The rows come from 5 hidden closed curves, with some noise, and rows from the same curve form a group. Each curve winds through 6 dimensions. The rows are also pushed far along 4 directions, which tell nothing about the answers.
(in the rows, 128 means zero)
Some rows, each with its group after it:
[140 144 112 120 126 137 160 101  96 128 118 116 115 147 122 111 103] => z_208
[109 132 122 173 149 104 123 156 174 130 171 146 141 128 161 140 170] => z_927
[151 122 103 159 138 125 157 100 107 121 140 111 110 145 130 123 109] => z_799
[122 135 100 188 162 117 142  87 141 145 158 119 158 166 177 125 138] => z_927
[140 149 115 153 147 122 143  67 134 157 115 140 137 107 112 142 120] => z_927
[ 91 118 153 142 115 140 135 112 143 108  85 149  95 109  94 126 130] => z_799
[118 143 115 125 143 138 110 162 141 132 178 125 158 146 180 106 142] => z_208
[169 157 121 148 134 104 125 121 159 152 134 166 102  69  90 139 116] => z_813
[172 140  95 130 150 106 134  94 127 155 133 128 102  88  89 146 132] => z_927
[157 143 132 102 118 134 119 105 122 139 146 115 177 117 134 134 115] => z_799
[181 131 113 143 129 128 155  63 112 145 151 114 160 109 113 138  93] => z_744
[118 103 161  88  98 153  96 150 114 112  88 129 120 123 113 108 106] => z_208
[156 148 110  80 107 142  99 150 115 135 193 110 202 141 169 111  93] => z_813
[148 157 105 135 144 117 110 135 143 151 173 133 167 135 159 134 123] => z_813
[109 118 100 163 163 119 139 137 134 121 158 112 114 143 155 135 163] => z_799
[136 139 148  94  90 151 119 157 116  92 156 128 151 107 133 130 107] => z_813
[107 107 116 122 121 146 119 121  96 126 124 110 147 197 167  89  96] => z_799
[130 124 121 133 112 133 123  95 117 128 153 123 169 152 162 100 104] => z_927
[110 108 131 149 154 143 123 143 128 124 130 117 136 137 158 135 137] => z_744
[145 124 147 111  98 118 110 156 154 138 171 153 163 100 126 115 124] => z_927
[112 148 129 139 131 149 142 128 117 100 136 119 136 143 150 142 125] => z_813
[137 108 130  67  97 143 107 159 104 112 172 101 169 131 136 123 122] => z_799
[111 136 107 154 193 113 109 177 167 148 166 105 157 166 186 168 196] => z_208
[107 140 132 160 147 120 148 158 150 108 118 131  86 121 130 146 163] => z_927
[132 119 139 112 117 143 106 105 116 140 101 124 151 142 138 103 100] => z_208
[126 115 132  87 119 142 104 145 105 124 127 102 156 161 149 121 123] => z_208
[120 142 123 130 147 136 126 140 139 114 146 114 132 116 138 156 157] => z_208
[142 130 123 131 126 147 132 104 112 122 157 117 159 118 150 120 104] => z_744
[172 156 110 117 118 107 110 109 139 147 187 142 178  77 134 142 120] => z_927
[126 116 134 122 125 127 129 160 132 126 166 123 164 141 143 148 138] => z_927
[168 120 135  94  86 156 126 105  93 108 156 102 174 116 131 111  71] => z_813
[105 158 112 160 186 121 119 144 168 153 145 121 148 150 176 151 180] => z_208
[176 117 109 146 137 104 140 124 139 134 158 128  99  78  93 140 130] => z_799
[127 135  94 194 179 134 159  72 122 134 150  98 149 171 173 142 132] => z_744
[131  97 140 153 129 129 131 110 125 121 107 117 127 135 122 137 120] => z_813
[ 99 139 133 135 133 144 132 118 116 122 105 119 142 175 162 118 122] => z_799
[126 121 138 180 160 109 144 117 171 133 100 141  83  84  83 174 166] => z_799
[ 70 114 141 116 135 166 145 132  98 115  97 115 134 163 152 118 128] => z_744
[116 111 118 116 105 124 123  86  94 119 108 115 136 166 135 108 112] => z_208
[ 76 140 117 159 163 122 109 180 162 126 146 137 139 172 180 148 166] => z_813
[124 131 109 115 123 129 128 123 111 116 148 117 121 140 137 109 132] => z_208
[136 119 131 151 115 132 140  94 110 106 100 119 108 134 128 112 100] => z_927
[131 134 121 127 129 137 149  91 119 122 108 128  87  87  91 115 124] => z_799
[131 102 131 116 102 106 110 146 130 114 126 138 105 115 105 125 135] => z_208
[107 136 116 172 174 142 158 109 132 132 118 126 105 122 143 131 141] => z_744
[ 70 102 136 120 138 142 124 170 116 108 104 105 127 198 160 132 153] => z_813
[ 90 146 137 145 147 129 132 159 135 109 120 133 122 156 154 164 165] => z_813
[129 107 145 122 118 135 129 116 126 115 107 123 120 110  95 144 126] => z_799
[ 79  93 161 147 127 141 133 154 137 100  92 134 111 131 118 154 146] => z_744
[104 111 129 138 144 129 140 133 119 120  82 116  88 157 117 139 142] => z_208
[133 143 121 139 127 126 147  86 127 134 129 134 127 118 126 110 121] => z_813
[117 149 129 127 112 139 143 128 118 105 136 132 123 127 139 115 119] => z_799
[162 124 103 142 134 113 119 128 128 130 178 114 149 135 146 137 124] => z_744
[120 101 145 143 128 137 135 125 133 115 113 111 130 130 127 136 133] => z_813
[153 143 106 169 175 117 149 126 148 146 130 137  76  78 111 135 141] => z_744
[ 68 139 141 137 126 138 129 151 134  84  92 123  97 172 137 145 154] => z_744
[159 121 130  94  79 137 118 118  99 108 157 123 154 113 121 109  84] => z_744
[169 148 103 121 134 115 109 133 127 130 160 104 146 146 145 143 127] => z_744
[143 144 133 126 120 119 133  95 143 149 105 161  98  73  77 116 119] => z_927
[ 55  98 143 137 139 150 141 121 107 108  54 125  88 174 114 138 139] => z_927

New rows. What belongs after each?
[120 116 129 123 122 124 136 115 108 127  87 120 112 159 119 125 120] => z_208
[163 139 109 104 128 119 113 147 120 130 149 112 129 130 129 131 122] => z_744
[172 162  84 152 169 146 148  54 110 163 138  88 172 161 156 127  83] => z_813
[116 132 127 151 136 129 140 148 140 127 118 135 108 163 124 129 119] => z_799
[145 121 108 102 131 123 104 145 129 151 164 119 154 133 140 110 125] => z_799
[137 113 138 133 114 105 124 133 146 130 146 145 128 103 118 124 143] => z_813
[141 109 137 140 131 133 137 115 127 130 130 123 146 113 120 149 119] => z_744
[104 104 135  96 106 186 117 101  63 101 117  97 167 177 182  76  74] => z_744
[109 120 146  91 101 164 123 112  95  90  96 113 118 122 111 119 107] => z_208
[125 131 127 180 165  74  94 192 209 141 164 158 119  85 141 178 204] => z_927
[217 152  99  76 123 111 110 143 142 178 202 123 170  79 101 126 108] => z_799
[131 138 130  98 130 130 130 167 130 136 153 131 141 102 128 138 141] => z_744
[158 140 121 116 123 133 147  62  98 144  78 120 104 121  91 112  92] => z_208
[183 149 109 114 140 121 116 158 151 151 180 116 156  92 124 145 117] => z_813
[105 150 118 127 135 168 142  66  91 127 106  98 170 189 173 103  93] => z_813
[136 111 117 118 121 121 125 148 122 128 142 124 121 137 122 116 119] => z_813
[186 123 101 141 139 103 133 129 139 142 187 118 134  92 116 147 133] => z_799
[108 106 135 167 151 145 145 113 128 111 106  99 131 158 144 148 133] => z_813
[136 114 161 112  92 131 129 152 139 107 132 152 120  64  85 144 120] => z_744
[ 99  94 137 148 132 149 126 108 104 109 105  97 157 195 167 132 117] => z_813
[113 109 139 127 104 126 141 130 103 116  92 131 113 165 120 117 107] => z_208
[101 126 108 168 174 137 118 150 138 120 183 102 175 176 214 142 161] => z_744
[146  99 109 151 132 126 147  64  93 137  90 108 112 163 106 123  89] => z_744
[115 143 142 156 135 150 170  77 106 105  53 130  67 123  88 138 108] => z_813
[ 96 123 123 158 152 115 118 186 167 128 157 136 131 164 155 145 162] => z_799
[134 140 104 182 166 114 153 127 147 148 126 129 102 161 129 136 129] => z_799
[109 140 124  99 101 142 114 109  98 103 131 128 147 126 146 116 111] => z_927
[152 109 114 116 114 119 142  93 102 145 120 118 138 138 100 128  96] => z_744
[130 140 129 164 138 132 150  93 128 137 116 131 145 147 143 133 106] => z_208
[146  97 126 108  99 141 129 108  90 109 134 108 136 135 119 110  92] => z_799
[152 155 113  98 123 129 135 142 124 127 174 121 140 100 129 125 132] => z_799
[ 84 133 142 122 126 143 131 141 108 102 103 123 126 173 151 140 142] => z_813
[ 84 147 136 105 125 135 121 196 136  96 158 124 141 138 164 149 170] => z_927
[159 159 103 142 152  94 131 122 162 143 162 133 114  74 107 163 168] => z_208
[ 99 128 143 139 140 144 118 171 140 100 147 111 159 153 169 162 150] => z_813
[113 136 135 133 136 159 135 125 118 111 130 112 146 143 150 133 119] => z_208
[106 122 125 117 140 156 139 111  96 115  84 100 102 164 128 116 121] => z_208
[ 56 123 148 126 110 158 117 125 108 100  73 139 120 185 152 105 111] => z_813
[145 124 110 109 110 125 137 104 104 135 154 114 164 148 129 125 103] => z_744
[120 104 129  91  97 152 136 126  87 108 118 106 123 153 122  91  93] => z_813
[133 142 114 152 143 115 136 113 151 132 155 138 119  88 126 133 149] => z_799
[ 69  84 162  79  86 152  87 201 110  90  97 128 130 175 141 109 117] => z_813
[252 172  87 117 127  91 145 124 137 161 226 130 143  43  98 139 107] => z_799
[106 119 127 126 139 154 113 156 115 113 155 113 157 146 186 113 130] => z_744
[104 103 106 129 140 123 119 133 108 136 132 106 153 198 163 127 131] => z_744
[144 115 156  56  74 165 125 125  84 118 122 131 154  85 106  96  72] => z_744
[135 112 140 121 131 136 124 118 120 129  76 124  93 116  95 126 117] => z_208
[ 93 112 141 115 137 147  93 164 129 122 124 113 157 172 174 121 141] => z_208
[130 129 130 131 117 141 120  88 114 130  92 141 109 113 119  91  92] => z_744
[ 83 124 135 152 147 149 144  91 117 123  85 109 137 181 159 122 138] => z_813
[155 127 130 102 109 134 110 170 134 112 210 105 198 117 165 136 127] => z_813
[124 118 107 122 131 136 139 130  88 128 156  92 175 213 184 117 112] => z_208
[ 83 139 124 193 166 152 171  92 121  99  86 115  92 166 142 150 134] => z_813
[149 136 114 105 102 149 150  94  76 111 136 106 135 147 135  95  78] => z_799
[112 138 108 124 140 126 106 141 130 142 161 127 161 152 180 108 134] => z_744
[158 128 116 113 119 146 125 121 108 120 194  87 207 148 175 127 105] => z_813
[161 128 126 138 141 111 129 131 155 146 168 115 161 102 137 147 151] => z_813
[172 130 117 106 121  96 121 139 144 171 154 149 141  75  93 135 123] => z_744
[135 106 107 120 116 139 149  75  75 129 111 104 121 175 125  90  88] => z_813
